The rows of each matrix lie in a flat space through zero, up to rounding. After each matrix: how many dimensions does the smallest such space have?
(in the rows, 128 means zero)

[[113 121 120 122 122 139 131 149 124 122 118 101 121 137 144 126 103 121
  130]
 [121 102 105 138 107 132 144 136 135 138 124 144 126 126 142 109 103 113
  122]
 [120 105 116 168 115 142 153 111 140 156 135 137  91 115 112 123 136  96
  132]
 [122 138 168 120 121 145 122 129 114 124 141 125 142 119 115 141 121 112
  149]
 [122 107 115 121 121 108 138 140 121 121 136 147 167 131 164 127 111 130
  143]
 [139 132 142 145 108 142 105 114 152 152 121 123 122 113 117 136 140 119
  116]
 [131 144 153 122 138 105 139 173 123 108 158  95 196 122 155 164 121 147
  159]
 [149 136 111 129 140 114 173 135 154 124 156 137 144 129 151 142 152 148
  179]
 [124 135 140 114 121 152 123 154  96 116 126 120 115 128 125 127  83 115
   95]
 [122 138 156 124 121 152 108 124 116 128 116 124 110 123  90 114 115 113
  104]
 [118 124 135 141 136 121 158 156 126 116 123 119 168 140 150 136 129  99
  136]
 [101 144 137 125 147 123  95 137 120 124 119  45 101 132 114 149 134 144
  126]
 [121 126  91 142 167 122 196 144 115 110 168 101  85 141 145 154 145 149
  182]
 [137 126 115 119 131 113 122 129 128 123 140 132 141 128 149 139 130 157
  138]
 [144 142 112 115 164 117 155 151 125  90 150 114 145 149 156 148 149 188
  170]
 [126 109 123 141 127 136 164 142 127 114 136 149 154 139 148 123 126 122
  156]
 [103 103 136 121 111 140 121 152  83 115 129 134 145 130 149 126  73 106
  112]
 [121 113  96 112 130 119 147 148 115 113  99 144 149 157 188 122 106  97
  109]
 [130 122 132 149 143 116 159 179  95 104 136 126 182 138 170 156 112 109
  100]]

11

[[165 132 118 122 150 125  91 150 145 117 108 167 139 188 131 126 112 125
  129]
 [132 101 126 139 159 116 115 131 149 115 117 149 154 180 142 111 125 134
  124]
 [118 126 145 135  95 124 166 125 141 144 157  83 107  63 112 133 129 120
  142]
 [122 139 135 137 119 115 140 128 115 109 128 117 102 109 122 144 123 118
  135]
 [150 159  95 119 116 108 129 122 106 125 111 158  94  87 118 153 121 134
  133]
 [125 116 124 115 108 149 106 132 140 135 124  97 141 120 136 127 147 128
  125]
 [ 91 115 166 140 129 106 218 115 130 128 162  80 110  91 130 143 162 112
  126]
 [150 131 125 128 122 132 115 159 132 115 113 122 120 150 132 144 120 115
  125]
 [145 149 141 115 106 140 130 132 169 145 151 106 123 127 110 134 141 108
  116]
 [117 115 144 109 125 135 128 115 145 145 146 108 143 111 127 114 151 131
  146]
 [108 117 157 128 111 124 162 113 151 146 165  87 124  81 116 119 142 122
  146]
 [167 149  83 117 158  97  80 122 106 108  87 217 118 149 127 130 100 150
  146]
 [139 154 107 102  94 141 110 120 123 143 124 118 112  81 119 144 144 129
  127]
 [188 180  63 109  87 120  91 150 127 111  81 149  81 108 121 186 130 118
   97]
 [131 142 112 122 118 136 130 132 110 127 116 127 119 121 133 146 137 126
  110]
 [126 111 133 144 153 127 143 144 134 114 119 130 144 186 146 130 133 120
   99]
 [112 125 129 123 121 147 162 120 141 151 142 100 144 130 137 133 169 123
   84]
 [125 134 120 118 134 128 112 115 108 131 122 150 129 118 126 120 123 141
  143]
 [129 124 142 135 133 125 126 125 116 146 146 146 127  97 110  99  84 143
  176]]

9

[[116 131 127 110 126  98 115 119 136 136 130 105 124 140 133 121 143 127
  159]
 [131 146 138 119 103 129 127 121 131 129 143 134 116 131 106 126 174 144
  139]
 [127 138 131 116 116 120 124 122 136 138 145 122 117 138 120 129 160 135
  151]
 [110 119 116 109 147  87 106 121 145 152 132  82 123 150 155 127 125 112
  176]
 [126 103 116 147 160 146 112 135 135 149 120 103 129 130 153 151 107 105
  120]
 [ 98 129 120  87 146  50  96 114 156 151 136  68 121 164 157 107 132 116
  210]
 [115 127 124 106 112  96 121 112 118 129 113 106 129 129 129 128 147 131
  143]
 [119 121 122 121 135 114 112 122 135 144 127 100 124 138 139 135 139 120
  148]
 [136 131 136 145 135 156 118 135 138 133 135 132 122 128 120 133 140 127
  117]
 [136 129 138 152 149 151 129 144 133 111 120 152 138 121 127 112  91 125
  100]
 [130 143 145 132 120 136 113 127 135 120 125 133 125 127 109 116 154 137
  123]
 [105 134 122  82 103  68 106 100 132 152 133  75 113 149 130 132 189 132
  191]
 [124 116 117 123 129 121 129 124 122 138 125 113 128 129 140 141 125 121
  133]
 [140 131 138 150 130 164 129 138 128 121 127 149 129 118 115 131 129 131
   98]
 [133 106 120 155 153 157 129 139 120 127 109 130 140 115 143 143  88 111
   91]
 [121 126 129 127 151 107 128 135 133 112 116 132 141 131 143 102  79 121
  130]
 [143 174 160 125 107 132 147 139 140  91 154 189 125 129  88  79 138 161
  128]
 [127 144 135 112 105 116 131 120 127 125 137 132 121 131 111 121 161 143
  142]
 [159 139 151 176 120 210 143 148 117 100 123 191 133  98  91 130 128 142
   49]]

5

[[ 31 173 120  77  15 116 147  84 156 117 116  83 137 175 161  82 111 163
  193]
 [173  73 104 177 143  69 178 183  90 122  94 176 136 154 162 191 136 106
  155]
 [120 104 147 183 170  84 169 110  68 139 129 133 190 174 149 164 140 200
  177]
 [ 77 177 183 165 131 112 124 116 173 115 157  91 146 142 198 113 105  89
  112]
 [ 15 143 170 131 166 162 145  85 149 174 136  95 152 132 155 120 148 189
  123]
 [116  69  84 112 162 101 203 100 101 139 210  74 173 131 133 130 116 118
  169]
 [147 178 169 124 145 203 131 153 112 118 137 141  72 164  98 119  96  86
   89]
 [ 84 183 110 116  85 100 153 163 116 151 103 117 151 103 124 112  77 114
  155]
 [156  90  68 173 149 101 112 116 143 134 135 184 105 142 120 225 187 116
   89]
 [117 122 139 115 174 139 118 151 134 176 128 144 150  90 106 117 188 162
  159]
 [116  94 129 157 136 210 137 103 135 128 153 118 121 135 184 134 131  99
  142]
 [ 83 176 133  91  95  74 141 117 184 144 118 126 114 135 120 148 147 130
  149]
 [137 136 190 146 152 173  72 151 105 150 121 114 130 121 138  48  82 109
  119]
 [175 154 174 142 132 131 164 103 142  90 135 135 121 137 135 145 115 134
  187]
 [161 162 149 198 155 133  98 124 120 106 184 120 138 135 140 103  72  74
  109]
 [ 82 191 164 113 120 130 119 112 225 117 134 148  48 145 103  86 133 126
  115]
 [111 136 140 105 148 116  96  77 187 188 131 147  82 115  72 133 143 150
  149]
 [163 106 200  89 189 118  86 114 116 162  99 130 109 134  74 126 150 180
   90]
 [193 155 177 112 123 169  89 155  89 159 142 149 119 187 109 115 149  90
  206]]

14

[[ 60 154 124 114 174 114 113 135 138 148 135 148 137 114 144 120 141 141
   71]
 [154  88 122 139  70 146 110 114 119 131 114 102  92 136 106 179 183  86
  203]
 [124 122  95 112 107 130 122 162 112 134  63 115 118 177 121 160 154 100
  120]
 [114 139 112  73 132 155 144 125 138 102 109 101 145 136 154 171 143 125
  119]
 [174  70 107 132 159 177 117 135 119  93 147 139 158 139 117 128  86 156
  122]
 [114 146 130 155 177 101 103 123 155 151 162 136 124 100 120 134 108 162
  121]
 [113 110 122 144 117 103 167 146 143 175 135 188 111  84 167 120 116 161
  123]
 [135 114 162 125 135 123 146 130 114 116 101 144 160 138 121  91 169 132
  152]
 [138 119 112 138 119 155 143 114  93 161 145 154 144 114 120 131 147 149
  132]
 [148 131 134 102  93 151 175 116 161 105 172 113 174  88 107 111 146 106
   96]
 [135 114  63 109 147 162 135 101 145 172  90  85 112 137 135 160 159  92
  149]
 [148 102 115 101 139 136 188 144 154 113  85 145 144  91 170 163 128 178
  129]
 [137  92 118 145 158 124 111 160 144 174 112 144  93  95 140 127 115 144
  163]
 [114 136 177 136 139 100  84 138 114  88 137  91  95 109 135  81 107 133
  126]
 [144 106 121 154 117 120 167 121 120 107 135 170 140 135 157  96 101 165
  121]
 [120 179 160 171 128 134 120  91 131 111 160 163 127  81  96 125 124 139
  106]
 [141 183 154 143  86 108 116 169 147 146 159 128 115 107 101 124 105 111
  151]
 [141  86 100 125 156 162 161 132 149 106  92 178 144 133 165 139 111 156
  133]
 [ 71 203 120 119 122 121 123 152 132  96 149 129 163 126 121 106 151 133
   45]]

15

[[ 59 166 189  99 131 144 131  86 113 165 169 182 128  36  78 189 131 120
  117]
 [166 186  48 153 109 124 133  71 102 164 110  42  98 133  93  79 116 111
  122]
 [189  48  87 122 111 109 171 173 115 102 148 132  99 136  99  99  98  72
  133]
 [ 99 153 122 122 119 138 128 120 111 176 128 155 117 136 125  80 134 113
  167]
 [131 109 111 119 155  81 141 117  98 147 128 143  85 124  97  95 108 103
  171]
 [144 124 109 138  81  58  82 101 110 129 120 137 138 171  77  47 126 137
  233]
 [131 133 171 128 141  82  95  97 179 158  99 127  90 137 159 117 111 100
  169]
 [ 86  71 173 120 117 101  97  80 120 141 105 134 132 118  98 184 134 114
  149]
 [113 102 115 111  98 110 179 120 141 155 151 199 124 164  99 100 134 150
   97]
 [165 164 102 176 147 129 158 141 155 104 146 169 110 173 174  85 194 165
   81]
 [169 110 148 128 128 120  99 105 151 146 156 176 108 123  88 148 117 160
  134]
 [182  42 132 155 143 137 127 134 199 169 176  16  88 153  89 144  33  74
  113]
 [128  98  99 117  85 138  90 132 124 110 108  88 107 170 145 134 128  87
  151]
 [ 36 133 136 136 124 171 137 118 164 173 123 153 170  81  97 204  90  99
  101]
 [ 78  93  99 125  97  77 159  98  99 174  88  89 145  97 100 104 147  90
  103]
 [189  79  99  80  95  47 117 184 100  85 148 144 134 204 104  63 120 131
  119]
 [131 116  98 134 108 126 111 134 134 194 117  33 128  90 147 120 137 105
  113]
 [120 111  72 113 103 137 100 114 150 165 160  74  87  99  90 131 105 143
  100]
 [117 122 133 167 171 233 169 149  97  81 134 113 151 101 103 119 113 100
   78]]

17

[[ 95 121 107 100 108 153 141 152 106  77 157 129 129 118 145 110  87  92
  147]
 [121 186 108  95 157 114 145 143 147 143 140 164  77 124 108 105 135 131
  159]
 [107 108 185 134  94 131  76 122 113 121 137 191 144 158 167 147 143 100
  152]
 [100  95 134 170 145 119 138  91 123 128 100 137 160 121 107 107 140 117
   85]
 [108 157  94 145 192  97 120  97 163 139 164 109 145 160 111  74 155 121
   98]
 [153 114 131 119  97 143 117 133 154 117 130  95 102  75 141 113 102  69
  108]
 [141 145  76 138 120 117 123 102  60 107 121 130 140 112  91 129  83 117
  137]
 [152 143 122  91  97 133 102 161 149 112 215 143  93 120  87 119 120 180
  153]
 [106 147 113 123 163 154  60 149 141 135 110 158 167  79 111  91 128 128
  134]
 [ 77 143 121 128 139 117 107 112 135 171 110 122 109 104 132 140 140 124
  169]
 [157 140 137 100 164 130 121 215 110 110 210 117 164 124 102 173 162 126
   92]
 [129 164 191 137 109  95 130 143 158 122 117 188 164 129 118 127 112 136
  174]
 [129  77 144 160 145 102 140  93 167 109 164 164 134  99 174 119 133 137
  118]
 [118 124 158 121 160  75 112 120  79 104 124 129  99 199  87 118 171 142
  130]
 [145 108 167 107 111 141  91  87 111 132 102 118 174  87 198 111 106 140
  159]
 [110 105 147 107  74 113 129 119  91 140 173 127 119 118 111 144 120 126
  116]
 [ 87 135 143 140 155 102  83 120 128 140 162 112 133 171 106 120  89 142
   96]
 [ 92 131 100 117 121  69 117 180 128 124 126 136 137 142 140 126 142 106
  143]
 [147 159 152  85  98 108 137 153 134 169  92 174 118 130 159 116  96 143
  128]]

17

[[ 35 121 174 148 172 126 133 170  73 187 150 116  98 165 158 150 194 122
  188]
 [121  94  74 163  85 121 139 133 121  90 129  71  88 111 138  92 147 140
  133]
 [174  74  11 179  37 114 134 116 142  44 116  34  81  91 129  67 127 148
  115]
 [148 163 179  92 170 133 111 120 137 168 124 185 174 148 114 170 103 115
  124]
 [172  85  37 170  62 113 122 121 134  76 116  49  96 111 127  94 130 141
  129]
 [126 121 114 133 113 129 137 125 132 109 129 119 118 115 130 111 128 133
  119]
 [133 139 134 111 122 137 143 114 149 104 128 153 136 105 122 110 107 132
   95]
 [170 133 116 120 121 125 114 115 143 123 118 132 147 128 115 137 105 126
  118]
 [ 73 121 142 137 134 132 149 143 111 128 142 123 102 123 144 111 157 132
  136]
 [187  90  44 168  76 109 104 123 128 100 111  52 110 131 123 120 128 134
  145]
 [150 129 116 124 116 129 128 118 142 111 123 130 134 117 121 120 112 130
  112]
 [116  71  34 185  49 119 153 132 123  52 130  35  58  90 145  56 156 151
  125]
 [ 98  88  81 174  96 118 136 147 102 110 134  58  78 127 147 102 170 138
  157]
 [165 111  91 148 111 115 105 128 123 131 117  90 127 143 124 140 129 127
  148]
 [158 138 129 114 127 130 122 115 144 123 121 145 147 124 117 133 105 126
  112]
 [150  92  67 170  94 111 110 137 111 120 120  56 102 140 133 125 149 132
  161]
 [194 147 127 103 130 128 107 105 157 128 112 156 170 129 105 149  83 122
  105]
 [122 140 148 115 141 133 132 126 132 134 130 151 138 127 126 132 122 126
  120]
 [188 133 115 124 129 119  95 118 136 145 112 125 157 148 112 161 105 120
  136]]

3

[[ 34 106 153 138 138 131 154 176 146 138 160  98 144  99 113 139 130 125
  177]
 [106 112 121 131 136 150 178 137 106  92 137 122 162 144 107 136 131 150
  114]
 [153 121  94 146 141 141  65  88 124 108 122 127  95 114 119 114 162 147
  123]
 [138 131 146  89 139 121 155 125 153 157 110 136 133 109 131 120 131 128
  143]
 [138 136 141 139  65 134 142 138 119  84  99 137 111 108 154 141 148 119
  165]
 [131 150 141 121 134  91 138 122 129 161 105 101  98 122 100 139 130 123
  125]
 [154 178  65 155 142 138 126 140 140  98 111 134 137 116 160 155 132 144
  101]
 [176 137  88 125 138 122 140  95 117 155 144 102 146 140 121 132 102 162
  112]
 [146 106 124 153 119 129 140 117  98 110 112 103 106 133  98 140 151 133
  133]
 [138  92 108 157  84 161  98 155 110  79 136 126 118  98 131 124 156 128
  137]
 [160 137 122 110  99 105 111 144 112 136  76 147 108 152 139 112 143 110
  143]
 [ 98 122 127 136 137 101 134 102 103 126 147 114 135 140 109  75  86 138
  159]
 [144 162  95 133 111  98 137 146 106 118 108 135 123 135 126 145 123 146
  116]
 [ 99 144 114 109 108 122 116 140 133  98 152 140 135  70 117  99 112 165
  126]
 [113 107 119 131 154 100 160 121  98 131 139 109 126 117  76  92 123 141
  120]
 [139 136 114 120 141 139 155 132 140 124 112  75 145  99  92 112  89 153
  134]
 [130 131 162 131 148 130 132 102 151 156 143  86 123 112 123  89 100  83
  102]
 [125 150 147 128 119 123 144 162 133 128 110 138 146 165 141 153  83 113
  129]
 [177 114 123 143 165 125 101 112 133 137 143 159 116 126 120 134 102 129
   92]]

14

[[125 125 129 106 113  85 131  82 101 130 157 122  86 140 108 145 105 116
  121]
 [125 124 120 129 125 152 125 121 130 171 102 155 155 150 112 122 146 140
  138]
 [129 120 127 118 102 141 110 125 121 160 118 166 125 106 120 119 135 115
   99]
 [106 129 118 136 116 115 135 111 100  86 121  71  89 133 170 127 144 152
  126]
 [113 125 102 116 154 119 157 115 126  77 118  88 144 144 134 146  96 137
  138]
 [ 85 152 141 115 119 155 121 115 171 161  91 173 178 125 148 113 165 151
   95]
 [131 125 110 135 157 121 196 114 112 105 132 101 118 110 146 109  94 186
  113]
 [ 82 121 125 111 115 115 114 110 153 102 111 105 101 152 155 169 125 132
  118]
 [101 130 121 100 126 171 112 153 137  76 117  77  74 160 149 153 119 133
  141]
 [130 171 160  86  77 161 105 102  76  99 151 102  60 132 129  92 121 174
  109]
 [157 102 118 121 118  91 132 111 117 151 127 139 123 144  68 136 100 119
  160]
 [122 155 166  71  88 173 101 105  77 102 139 136  49 153 177  95 153 171
   73]
 [ 86 155 125  89 144 178 118 101  74  60 123  49 191 136 136 124 108  98
   98]
 [140 150 106 133 144 125 110 152 160 132 144 153 136 120 145 123 166 134
  137]
 [108 112 120 170 134 148 146 155 149 129  68 177 136 145 203 136 183 129
  135]
 [145 122 119 127 146 113 109 169 153  92 136  95 124 123 136 125 149 118
  147]
 [105 146 135 144  96 165  94 125 119 121 100 153 108 166 183 149 164 139
  135]
 [116 140 115 152 137 151 186 132 133 174 119 171  98 134 129 118 139 135
  156]
 [121 138  99 126 138  95 113 118 141 109 160  73  98 137 135 147 135 156
  143]]

14

[[ 91 137 148 154 111 144 126 122 131 143 125 108 126 134 157 127 102 139
  132]
 [137 113 115 114 139 130 140 124 134 126 139 128 137 141 108 127 127 114
  110]
 [148 115 150 102 126 127  98 128 103 127  82 133 122 129 139  84 139 155
  191]
 [154 114 102  90 147 118 148 136 128 129 114 139 134 136 100 104 146 124
  135]
 [111 139 126 147 123 130 136 128 137 131 144 123 128 125 134 147 119 122
  107]
 [144 130 127 118 130 119 120 134 120 122 117 138 123 119 125 122 143 134
  144]
 [126 140  98 148 136 120 155 130 152 117 184 134 134 120 104 183 130  92
   56]
 [122 124 128 136 128 134 130 121 134 126 145 123 133 133 125 141 119 118
  108]
 [131 134 103 128 137 120 152 134 141 126 149 134 131 125 109 147 134 111
   95]
 [143 126 127 129 131 122 117 126 126 114 142 137 128 121 119 144 137 119
  118]
 [125 139  82 114 144 117 184 145 149 142 138 133 134 131 101 131 136 113
   95]
 [108 128 133 139 123 138 134 123 134 137 133 116 131 136 137 129 112 128
  120]
 [126 137 122 134 128 123 134 133 131 128 134 131 126 121 127 138 132 126
  120]
 [134 141 129 136 125 119 120 133 125 121 131 136 121 112 132 142 138 130
  129]
 [157 108 139 100 134 125 104 125 109 119 101 137 127 132 123  98 142 139
  167]
 [127 127  84 104 147 122 183 141 147 144 131 129 138 142  98 117 132 114
  102]
 [102 127 139 146 119 143 130 119 134 137 136 112 132 138 142 132 105 128
  117]
 [139 114 155 124 122 134  92 118 111 119 113 128 126 130 139 114 128 139
  159]
 [132 110 191 135 107 144  56 108  95 118  95 120 120 129 167 102 117 159
  193]]

4

[[114 147 129 130 138 107 110 132 135 132 131 127 123 110 123 118 134 132
  122]
 [147 103 136 133 101 133 134 120 114  91 125 147 147 144  99 132 121 141
  119]
 [129 136 142 105  91 120 105 136 167  97 136 131 111 110 109 111 137 152
  151]
 [130 133 105 102 124 166 124 149 159 114 132 122 118 137 144 132 144 134
  129]
 [138 101  91 124 130 168 136 101 129 102 144 158 159 186 115 138 128 131
  133]
 [107 133 120 166 168 100 148 104  92 183 135 123 139 120 141 145 118 107
  110]
 [110 134 105 124 136 148  94 137 149 130 112 109 113 129 146  73 148 130
  156]
 [132 120 136 149 101 104 137 104 109 124 144 131 148 112 113 155 126 139
  122]
 [135 114 167 159 129  92 149 109  81 160 110 120 131 117 126 126 101 110
  134]
 [132  91  97 114 102 183 130 124 160  93 129 140 122 167 119  97 135 146
  155]
 [131 125 136 132 144 135 112 144 110 129  92 115 122 135 138  87 126 115
  133]
 [127 147 131 122 158 123 109 131 120 140 115 124 131 136 141 115 128 111
  136]
 [123 147 111 118 159 139 113 148 131 122 122 131 132 136 136 129 139 122
  103]
 [110 144 110 137 186 120 129 112 117 167 135 136 136 147 140 130 122 104
  123]
 [123  99 109 144 115 141 146 113 126 119 138 141 136 140 111 128 126 141
  119]
 [118 132 111 132 138 145  73 155 126  97  87 115 129 130 128  55 152 135
  127]
 [134 121 137 144 128 118 148 126 101 135 126 128 139 122 126 152 120 123
  104]
 [132 141 152 134 131 107 130 139 110 146 115 111 122 104 141 135 123 117
  122]
 [122 119 151 129 133 110 156 122 134 155 133 136 103 123 119 127 104 122
  138]]

8

[[ 98 150 144 135  67 127 109 155 116 133 156 120 103 100  99 178 109 133
  141]
 [150  83 111 131 139  89 157  92 142 143  96 130 134 120 128 154 108 125
  132]
 [144 111 123 143 146 131 135 124 141 132 103 139 129 146 138 120 130 132
  115]
 [135 131 143 160  70 119  74 146 141 141 125 136 119 122 115 138 143 106
  122]
 [ 67 139 146  70 108  80 127  74  93 102 181  79 161  84 105  55 144 101
  162]
 [127  89 131 119  80  23 117  33 127 109 155 100 184  66  92  72 161  80
  148]
 [109 157 135  74 127 117 102 120 105 131 164  94 141 115 137  89 144  97
  152]
 [155  92 124 146  74  33 120  76 140 144 146 105 136  81 110 154 134 106
  138]
 [116 142 141 141  93 127 105 140 125 124 146 126 122 118 115 129 137 125
  127]
 [133 143 132 141 102 109 131 144 124 140 165 108  97 114 129 175 119 149
  128]
 [156  96 103 125 181 155 164 146 146 165  56 151 105 164 157 188  80 143
  123]
 [120 130 139 136  79 100  94 105 126 108 151 128 157  96  96  97 157  99
  134]
 [103 134 129 119 161 184 141 136 122  97 105 157 149 148 119  89 130 134
  123]
 [100 120 146 122  84  66 115  81 118 114 164  96 148  91 104  81 150 108
  141]
 [ 99 128 138 115 105  92 137 110 115 129 157  96 119 104 118 128 120 132
  141]
 [178 154 120 138  55  72  89 154 129 175 188  97  89  81 128 244 118 116
  146]
 [109 108 130 143 144 161 144 134 137 119  80 157 130 150 120 118 114 139
  117]
 [133 125 132 106 101  80  97 106 125 149 143  99 134 108 132 116 139  92
  145]
 [141 132 115 122 162 148 152 138 127 128 123 134 123 141 141 146 117 145
  125]]

7

[[ 77 119 147 120 124 149 128 113 102 149 130 142 105 120 131 150 130 101
  129]
 [119 134 115 145 106 119 136 103 143 145 143 137 139 171 146 135 150 114
   74]
 [147 115 144 169 156 106 125 183 111 114 133 135 133 125 149 120 154 149
  139]
 [120 145 169 145 135 117 157 180 169 132 158 152 101 134 121  91 211 125
  109]
 [124 106 156 135  92 149 151 161 144  91 140 168 131 150 125 124 186 114
  102]
 [149 119 106 117 149  94 107  89 134 161 119  91 139 109 129 129  73 186
  168]
 [128 136 125 157 151 107 115 150 134 162 135 120 121 146 158 130 146 126
  112]
 [113 103 183 180 161  89 150 162 105 156 131 129 113 102 170 138 178 147
  141]
 [102 143 111 169 144 134 134 105 109 134 166 131 118 117 106  94 109 119
  145]
 [149 145 114 132  91 161 162 156 134  85 128 151 125 140 151 107 171  60
   94]
 [130 143 133 158 140 119 135 131 166 128 154 121 132 134  86  98 136 144
  126]
 [142 137 135 152 168  91 120 129 131 151 121  94 136 115 125 132 111 159
  140]
 [105 139 133 101 131 139 121 113 118 125 132 136 121 124  97 131 115 129
  129]
 [120 171 125 134 150 109 146 102 117 140 134 115 124 117 115 117 124 116
  108]
 [131 146 149 121 125 129 158 170 106 151  86 125  97 115 220 159 189  46
   92]
 [150 135 120  91 124 129 130 138  94 107  98 132 131 117 159 145 125 114
  123]
 [130 150 154 211 186  73 146 178 109 171 136 111 115 124 189 125 186 115
  103]
 [101 114 149 125 114 186 126 147 119  60 144 159 129 116  46 114 115 118
  156]
 [129  74 139 109 102 168 112 141 145  94 126 140 129 108  92 123 103 156
  193]]

10
